All rows are made from the same 8 directions, up to rounding. Whole rows:
[[ -9   9  -3  14  18   1 -10  15   9  -1 -22  19  12  25 -23   0]
 [ 13  15 -11  25  20  -3  -8  10  15   1  29  22   1  20  12  31]
 [-12 -12  -4 -24 -30 -10   4  -7 -17 -17 -10 -12   1 -14  -7  -4]
 [  6   0 -22 -10   2  -2  -7  -5 -15   6 -15  13  -1  -1 -11 -27]
 [ 17  -7   6  13  11  12  36  -7   9  23   1 -16   2  11   2 -21]
 [-24  31  21   4  15 -21   4 -11  -1  24  -4  -1  -1 -32  -8 -15]
 [ -1 -13  -4  -2 -19  21 -23  21   2 -32 -12   5   8  18  -4  19]
 [-13 -26   9 -33 -27 -19  15 -13 -17 -14  -4 -25  -8  -7  -9  -7]
 [ 14 -27 -18  -4  -8   4  14   0   3 -10  -3  -7   3  23   6  12]
 [ 15 -12   0   2   9  -2  41 -15   0  24   2 -17  -2   9  -2 -27]
 [ -7 -13  -6 -13 -15  10 -15  14 -10 -24 -27   7   8  20 -26 -12]]

Rows cut short, each followed by the rest of it:
[-21  -2   4  -8  13 -23  -3  -4   3   3 -21   1]  [  0   3 -13   6]
[  6 -29  -7  -4 -21   7  28   3   2 -16 -11 -17]  [12 26 -6  5]
[-23  -6  27 -18 -18  -3   1  -2  -8  -9 -16 -20]  [ -1 -16 -13 -11]
[ 9 10 -6 12  7  3 11  7 -3  5  1 14]  [  9  24 -24 -24]
[11 12  6  8 19  9 -6 -7  4 23 13  2]  [-12 -18  18 -10]
[ -9   9 -10  13  29   4 -15   9  12  11 -38  20]  [ 11  15 -14  -3]
[  7  -2 -15   4  11   9  -8  -9   9  15 -10  -1]  [ -3 -21  32  13]
[ 11 -21 -13  -7  15   6  -4  -4   3   8 -17   0]  [-7 14  5 -4]
[-12 -12 -13 -14 -11 -30  17 -12  -5  -8  -6  -8]  [ 4  1 -3 16]
[ -7 -17  -6 -14   6  -8 -14   0  -1  -6 -19   3]  [-5 11 -6  6]
[ -1 -21 -16  -6  14 -21   1  -1   6  -7  -9   6]  [-1 33 -6 23]
[ -1 -17  -6  -5 -34  -6  23   6  -6 -31   7 -10]  [ 14  23 -14  15]
[ -4 -23  13  -5 -13  10   9   3   8 -12 -10 -22]  [ 2  7  6 14]
[-10 -20  -5  -9 -26  -4  16   5  -2 -25 -16 -11]  [ 14  18 -14  12]
[ 12   3 -22   9   5   6   4   2   0   4  -4  12]  [ 8 10 -1 -6]
[ -3  19  -1   7 -13  -6  -4  12  -8 -16  18  16]  [  9   9 -19   0]
[ -8  -3   0  -8 -15 -16  15 -17   0   0  10 -19]  [ -2 -29  24  23]
[  3  12  -4  -4   8  14 -33   0  -6   9  -4  12]  [-11 -27  14 -12]
[-10  -2  35  -8 -18  11   7  -2  -3  -2   2 -25]  [ -5 -23   1 -13]
[  2   4  -2  -7 -22  25 -13   5 -13  -8 -12   0]  [  4 -19  -1 -24]
[ -5  22  19  12 -37  18   4   9  -2 -18  24 -11]  [ 11 -30  12  11]
[-14 -10   5  -5 -23 -11  19   2  -1 -20  -6 -14]  [ 12   9 -12  15]
[ -8  24  13  17 -16  -4   7   6   7 -10  29  -2]  [  9 -14   9  27]
[-10   4 -15  -5 -26 -26  14   3 -13 -25   9   7]  [ 15  15 -24  10]
[ 13  31 -10  13   4   5  -9   8 -12   5  21  28]  [  3   3 -17 -29]
[ 15  11   3  19 -26  23  18  15  -2 -16  26   1]  [15 13 -8 -7]
[-27  -5  21 -19   3 -17 -17   2  -4  -9 -19  -2]  [ -6   2 -23  -1]
[  6  -5  -3   1  32 -17  -7  -5   8  13  11   9]  [-14  18   4  12]
[ -3  -6  18 -25   0   5 -27  -8 -13   6   1  -8]  [-24 -30   9 -19]
[  0  -1   9 -11 -14 -21  18  -6 -15  -6  26  -6]  [ -6   6 -17 -12]
[ 23  -9  11  -4   3  24 -10  12 -10  -3  16   7]  [-13  27 -17 -36]
[-14 -19   5 -21 -23 -16  20  -6 -12 -15 -12 -18]  [  4   6 -20  -7]
[ -9 -15  31 -11  15  -7   0  -8   8  11  -1 -20]  [-18  -5   6   3]
[ -6  23  -8  27   2 -19  27   2  12   2  13   7]  [20  9 -5 23]
[20  2  3 20 23 19 11  8 10 16  4  7]  [  1  29  -9 -21]
[-5 11 17  5  6  6  4 -5  3 16 -4 -8]  [ -2 -20   3 -15]
[ 13  -2  15  -8  20 -11   0  -9  -7  18  29   0]  [-24   6  -3 -21]
[  7 -19 -32  -5 -18  -3  12  -6   1 -12  -7  -6]  [ 9  1 20 26]
[  1   8   5   9   5 -15  13  -1   5   1  24   2]  [ 0  9 -1 12]
[  5 -24  -7 -18 -11  -1   4   3 -13 -14  -8  -1]  [ -2  28 -23 -17]
[ -2 -21  -7 -26 -15 -31  35 -26 -16   6   3 -23]  [ -7  -9  -2 -12]
[-17  20 -11   2 -17 -16  -7   1  -4 -15   3   9]  [ 12 -18   1  23]
[ -2  18  -8  13  12   0 -33  15   8 -10  10  26]  [ 2  6  5 28]
[ 10 -18 -24 -17 -14  -7   3   0 -18 -15  -1   8]  [  0  24 -19 -15]
[ 12  -3 -19   7  11  25  -9  10   1   5 -29  15]  [  9  17 -10 -23]
[  3   2   4   1  20 -12  17 -15   3  27   2  -7]  [ -8  -8   4 -14]
[ 12  23  -4  14 -18  18  14   0  -9   6  15   1]  [ 10 -21   3 -26]
[-17 -16  15   4   7   7   4   4  21  -2 -34 -17]  [ 8  6  5 23]
[25  7 -7 13 17 22 -4  0  2 20 10  9]  [ -7  -1  12 -21]
[ -7   3  -2  -1  18   8  -5  -4   2  20 -39   2]  [  3 -10  -7 -26]
[ -3  16  26  15 -33   3  25  14  -1 -23  39 -10]  [ 13   8 -14   8]
[  5 -28  12   0  -5  15  15  -1  16  -4  -4 -27]  [-2  6 22 23]
[  8 -19   4  -7   6   1  17 -17   6  18   0 -23]  [-12 -14  25   2]
[-19  -7   1  -8   1 -27   9  -8   3  -2 -12  -8]  [ 3  0 -5 18]
[-27  13   2   0 -18  -9  -9   9  -2 -21 -18   4]  [ 17  -8 -14  16]
